Each new row is followed by what is left after taking away its nearest point in the smallest flat space through zero that holds the last named rows.

Z_265 (3 x 6)
[[ 24 -37 -34 -64  34  11]
 [ -2 -47  26   8  69   3]
 [ 14 -43 -11  -2  73 -47]]
New rows:
[ 23 -73   0  28  23  36] => [ 25 -37 -21  33 -21  13]
[ 37 -19  -2  19  32  19] => [ 36   2 -10  22   3  15]
[ 13 -22 -28 -74   2 -50] => [-15  -8  25 -24 -12 -20]
[-7 20 36  9  0 38] => [ 7 17  6 -5 10  1]
[-7 -6 74 55 -7 -4] => [ 19 -11  21  -7 -14 -10]

Z_508 (3 x 6)
[[  8   8   8  22   7  42]
 [ -1 -22 -20   9  -4 -46]
 [ 30  49  17  21 -65  24]]
New rows:
[15 16  3  2 -6 -3] => [10  7  0  0  8 -4]
[-15  24 -30   2  10  -5] => [-13  27 -28   4   8   0]
[ 10 -30  12   0  -5  14] => [ 10 -26  13  -7 -12   6]
[-60  -8  15  30  -8  12] => [-60  -3  16  21 -19   1]
[-38 -18   3 -52 -45 -59] => [-24 -20   7   2 -20   9]
[-37   8   8 -25 -31  13] => [-33 -11  -5   4 -19  10]

Z_816 (3 x 6)
[[-40 -65 -18 -42 -48  -4]
 [ 35   6   4  63  44 -35]
 [-31  19  46  65 -42 -13]]
New rows:
[ 47 -22  17   8  31   2] => [ 22 -19  29  -3  -2  15]
[ -8  14 -44 -27 -86  47] => [ 28  11 -49  22 -40  14]
[-77  -5 -10   1  72 -25] => [-84  10  -2  -4  62 -13]
[-15   6  18   1 -50  26] => [ 15  -5  -2   5 -10  11]
[-55   1  44  -8 -19  36] => [-20 -15  21   1  27  15]

Z_710 (3 x 6)
[[-22  14  27  51  -2  19]
 [-42 -17 -19  46  -3 -30]
 [  7  49   6 -20 -13  27]]
New rows:
[-14  17 -74   5 -21   7] => [ 13  -9 -33  14  -3  30]
[ 11 -69 -11 -13   4 -11] => [ -6 -11  -5  -3 -14  14]
[-35 -40  17  32 -16 -16] => [-13 -11  14 -11 -23   0]
[ 74 -21  -6 -74 -14 -63] => [ 25  13  23   9 -25 -40]

Z_178 (3 x 6)
[[ 43  -6 -77 -56  23 -24]
 [-20  19  -8 -17  -3   3]
 [ 21  11 -32   5  58  22]]
New rows:
[-48  -2 -28  -2  20 -22] => [-33 -21 -15  15  16 -26]
[  0   3 -22  14   4  -2] => [ -5   2 -14  15  -6  -5]
[  9  16 -19  39  36   6] => [ -3  11 -13  19  -4 -15]
[ 12  -3  -1 -26  -6  41] => [ 13  -9   7 -20 -12  39]
[39  1 -5 26 -4 58] => [ 23   7 -10  -1 -32  43]
[ -3  -6 -24  29 -22  -3] => [ -7   1 -28  26 -16   1]

Z_808 (3 x 6)
[[ 22  -6  39  -8  -1  24]
 [ -4  21  51   2  43  -9]
 [ -6   9 -24  -9  69   1]]
New rows:
[-26  48  35  41 -36   7] => [-11  33  -5  24  -5  35]
[ -7 -12   9  -1  16  30] => [-19  -8   3   7   1  13]
[-47  18 -27 -23  35 -22] => [-21   2   3 -29  -5   5]
[ -1  38  17 -15  -6 -10] => [  5  29  -4 -21  -7   1]

Z_252 (3 x 6)
[[-30   4 -13  -6  14  40]
 [-20  50 -38 -69   3  -7]
 [-29  22  19 -35  24  -7]]
New rows:
[ -6   2  12  -2   3 -74] => [-23  -7 -16  13   4 -22]
[-18   9  25  35 -20   5] => [-17  23   8  16 -25  -1]
[ 30  -5  14 -23   7  50] => [ 39  -2  20 -27   3  31]
[ 18 -10 -11  12   5  11] => [10 -1 -2 -2 13  2]
[ 11   0   2   9 -10   8] => [ 4  6  6 -1 -4  6]

Z_52 (3 x 6)
[[ -6 -57  51  -5 -76 -42]
 [-41 -37  78 -53 -90  26]
 [  0 -61  10 -43  -9  -9]]
New rows:
[ 20  29 -21 -39 -17 -46] => [ 14  37 -17 -45 -19 -33]
[-27 -41 -14  30  39 -48] => [-50 -13   7  17  22  -8]
[-48  38 -30  33 -45 -11] => [-42  -1 -44  -3 -20 -10]

Z_365 (3 x 6)
[[-52 -20  29  41  17 -11]
 [ -7  18  44  18   5  -8]
 [ 43  21  21 -16  44   0]]
New rows:
[ 15  23 -25  13 -13 -16] => [  6  16 -18  22   3 -19]
[ 23 -22 -21  30 -11  13] => [ 26 -12  -2  34  -6  10]
[-34 -45  52   6   0  46] => [  0 -33  33 -21  -8  53]
[-35 -36 -40  -6   7  35] => [-10   4   5  -7   3  31]

Z_467 (3 x 6)
[[ -4  33   6 -27  48  82]
 [ -2   0   4  23  42  14]
 [-39  29  -6  51  20 -17]]
New rows:
[-49 -13  18 -14 -27  32] => [-38 -34  21   3 -12  18]
[ -7   0  22 -13 -31  20] => [ -7  -8  24  10 -12  11]
[ 40  11  32   5  48 -49] => [ 25  39  27 -20  21 -35]
[-29   1  29 -48   4 -21] => [-28  -5  31 -32  21 -25]

Z_32 (3 x 6)
[[-87 -96 -10   2  99  53]
 [ 12  25  35  69  -2  10]
 [-86  23  -7 -19 106  56]]
New rows:
[ 31  -8   0 -19   4  52] => [ 35  -4   3 -14   0  51]
[ 12  -9 -26  19  33 -32] => [ 15   2 -26  16  30 -34]
[ 1  1 35  4 -5 38] => [  5  -4  25 -17 -13  30]

Z_575 (3 x 6)
[[-79 -36 -26 -47 -56 -54]
 [-59  23   4   0  31  13]
 [-25 -34 -34  69  10 -55]]
New rows:
[ 19 -48 -32 -14  51 -19] => [ 11 -36 -23 -35  52  -4]
[-11 -18  10 -24  16   5] => [  1 -23   7 -10  18   0]
[ 34 -19  15  16  14  51] => [ -7 -32   3   5  -1  27]
[ -3  17 -13 -12  13 -16] => [  7  15 -13 -11  11 -16]

Z_840 (3 x 6)
[[ 38  32 -91 -46  48   3]
 [ 48  13 -23 -24  -4  13]
 [ 55 -25 -19   3  54   4]]
New rows:
[ -7 -31  22  18  -4  26] => [ -8 -11  -7  -1  -2  26]
[ 80 -62  24  -2  14  -5] => [  0 -20  -3 -18  -8 -20]
[-13 -10  -2 -25 -33  39] => [-13 -25  -7 -15  -2  33]
[ -2   9 -43  -4 -25  -2] => [  1 -14 -20  15 -15  -4]
[-47  -6 -10  14  56 -10] => [-2  6  6 -3  7  9]
[-29   3  17 -18  24 -24] => [  1   5  20 -26  11 -15]

Z_670 (3 x 6)
[[ 37   0  58  65   8  96]
 [ 33 -93  56  54   3  75]
 [-53 -40  15  14  75  48]]
New rows:
[ -9 -39  -7  19 -43 -50] => [-23   1   3  34 -13 -15]
[  5  15 -30  38 -50  26] => [-23  -4 -40  26 -26  17]
[-51 -29  15 -17 -45 -24] => [-45   3  27   0 -38   4]

Z_104 (3 x 6)
[[ -9   7  -2 -10  45 -11]
 [ 27 -27  15 -14 -14  28]
 [-17 -55 -14 -56  40  12]]
New rows:
[ 36 -34 -44  16 -24   8] => [ 31 -14 -43  20  10  -6]
[-23 -25 -50  -2 -28 -13] => [ 15  -4 -19   6   3  -3]
[-17 -22  40  26  -3  -1] => [-24 -23  36  23   4  -5]

Z_476 (3 x 6)
[[  5 -25  18 -25  -1 -41]
 [ 70 -54   8  44 -35  -7]
 [-60  45   8  43  23  23]]
New rows:
[-11 -16  13 -39 -29 -34] => [-12   1   2  -3 -31   1]
[ 31   9   0  17 -61 -40] => [  1  37  -8   4 -46 -27]
[ -7  21 -32  54 -15  12] => [ -5   6 -26   8 -12 -21]

Z_726 (3 x 6)
[[-26   6 -25 -68  30 -28]
 [  0  39 -43 -21 -16  11]
 [ 44  52 -50 -12  40  11]]
New rows:
[-4 47 25 15 -9  9] => [-12  37  31   0   5  -3]
[ 22  -6   2 -11   2  49] => [  8 -15   7 -23   2  41]
[ 7 22 -1 -9  0 30] => [ -2   5  14 -11   4  22]

Z_442 (3 x 6)
[[-30  28 -49  41 -33  11]
 [ -9  -9 -33  16  12  53]
 [-32  15 -10  13 -15  17]]
New rows:
[-30  13 -21 -24 -27  55] => [ 10   6 -12 -33 -24  11]
[-59  40   2  17   1  -9] => [-10  12  -3   7  30 -11]
[  3 -48  -8   4 -46 -13] => [ -6 -51   0  -2 -41   0]
[  6 -20   2 -21 -14   6] => [  1 -14  -5 -14 -21   4]

Z_932 (3 x 6)
[[-26   2 -38   8  -4 -32]
 [ 10 -14 -50 -29 -87 -27]
 [-28  28 -66   8 -65 -35]]
New rows:
[ 18 -15  49  30  13  -7] => [  8  -9  22  30 -13 -23]
[-14  47  46  -9  10  30] => [-19  11  13 -27   0  -6]
[ 44  24 -34 -36   9   2] => [ 35  30 -32 -27  26   1]
[ 23 -21  36 -15 -21  31] => [-11  -8   5   5  -6   4]

Z_483 (3 x 6)
[[-11  -7  47  -3  18 -22]
 [ 46 -33 -26  25 -39 -14]
 [  4 -23  39  -7   5  -5]]
New rows:
[-27 -14 -19  34 -11  30] => [-30 -18   2  36  -4  16]
[23 -2 23 19 20 38] => [20 11 10 32 20 21]
[-16   2 -49  12 -34 -13] => [-25 -12  -4  -6 -18  -6]
[ 21  15 -21  45  46 -27] => [24 -5 -6 20 46 11]
[-13  50 -25 -41 -22 -11] => [  5  17   4 -40 -30 -19]
[ 11 -20 -17  13 -30 -46] => [-13  -8  -6 -15 -11 -10]

Z_585 (3 x 6)
[[ 22 -84  37  11  28  29]
 [-15 -69  14   4  -4  27]
 [ 38 -11  -1  10 -11  25]]
New rows:
[-25 -39  -3  22 -18  -4] => [  1  -5  -3  23  -6 -16]
[ 48  14  -8  32  18 -33] => [  4 -12 -16  27  -4 -25]
[ 33 -29  31  12 -19 -14] => [  8  -7  20   5 -27 -28]
[ 20 -38 -80  15  67 -32] => [ 11 -32 -96  14  40 -23]
[ 38 -24  65  21 -39   0] => [  3   4  55  11 -42 -24]
[-18 -15   5 -10 -26 -18] => [  7  -6  10  -6 -16 -18]

Z_253 (3 x 6)
[[  2  -2  14   1   5  35]
 [  8   0   5  -2  20   2]
 [-13  18  36  -2  -7   1]]
New rows:
[  8 -28  24 -14  24  -8] => [ -2 -31  14 -11  -3  -6]
[  3  58 -13  -8  26 -10] => [ -1  49 -25  -4   5  12]
[  8  11 -10 -22 -33   9] => [ 17  13  -4 -25  -9   3]
[-12 -52 -10 -64  37 -28] => [-30 -45   9 -61   4  -3]
[-47 -18  -3   3  -4  52] => [-41 -10  -7  -2  18   2]

Z_160 (3 x 6)
[[ -3  -8  25  14  25  78]
 [ 48  -5 -24 -37  25   1]
 [-25 -54 -25  34  31 -64]]
New rows:
[  6 -12 -21  -4   9  33] => [ -6  -4 -21   0 -10   9]
[ 15  14  16  -7   1 -10] => [ 7  5 18  3  8 -8]
[ -5   4  -2   5  15 -31] => [-1 13  7  1 14 -6]
[  5 -21  16 -43  -3  -7] => [-10 -24  24 -29  -6  -3]
[  4  23   4  -7  12 -13] => [-2 17  7  1 18 -7]
[ 16  22  -9  -1   5 -11] => [ 5 15 -3 12  9 -3]

Z_53 (3 x 6)
[[-62  30 -63 -41  22  18]
 [-76 -19 -52 -14  40  -9]
 [-67 -29  37  -4  29 -20]]
New rows:
[  8  50 -24  -7 -35   0] => [-10  13  -4  11 -20 -22]
[-36  35  17 -50   3  33] => [  3 -10   1  -7   3  12]
[ -2 -10 -11  -5  -9  -9] => [ -1  -5  -2  -8 -12  -7]
[  2  24  34   3  -8 -10] => [ -2  13  -1   9   1 -14]

Z_950 (3 x 6)
[[ 23  54  -6  30  14  -4]
 [ -8  24 -21  13 -31  55]
 [ 59  -9 -37 -18  77 -23]]
New rows:
[-44 -37  30 -44  15  45] => [-20  13  30 -16  36  27]
[  9  37 -14  45   2 -33] => [ -5  -9 -22  17  -8 -14]
[-38 -37  -8 -33  48 -41] => [-41  12 -18  -4  22  -4]
[ -4  42  43  23  13 -35] => [-4  4 10 -5 10  8]

Z_749 (3 x 6)
[[-24   7  34  13 -17  95]
 [ 33  20  40 -73  20  13]
 [-13 -30  55 -36  47  11]]
New rows:
[-23  18 -47  43 -12  38] => [ -7   9 -21  -5  23  10]
[ 36 -19  26   8 -35 -45] => [ 25 -21  39  14 -38 -15]
[ 25 -27 -23 -33 -17 -38] => [  5 -32  -8 -16 -23   5]
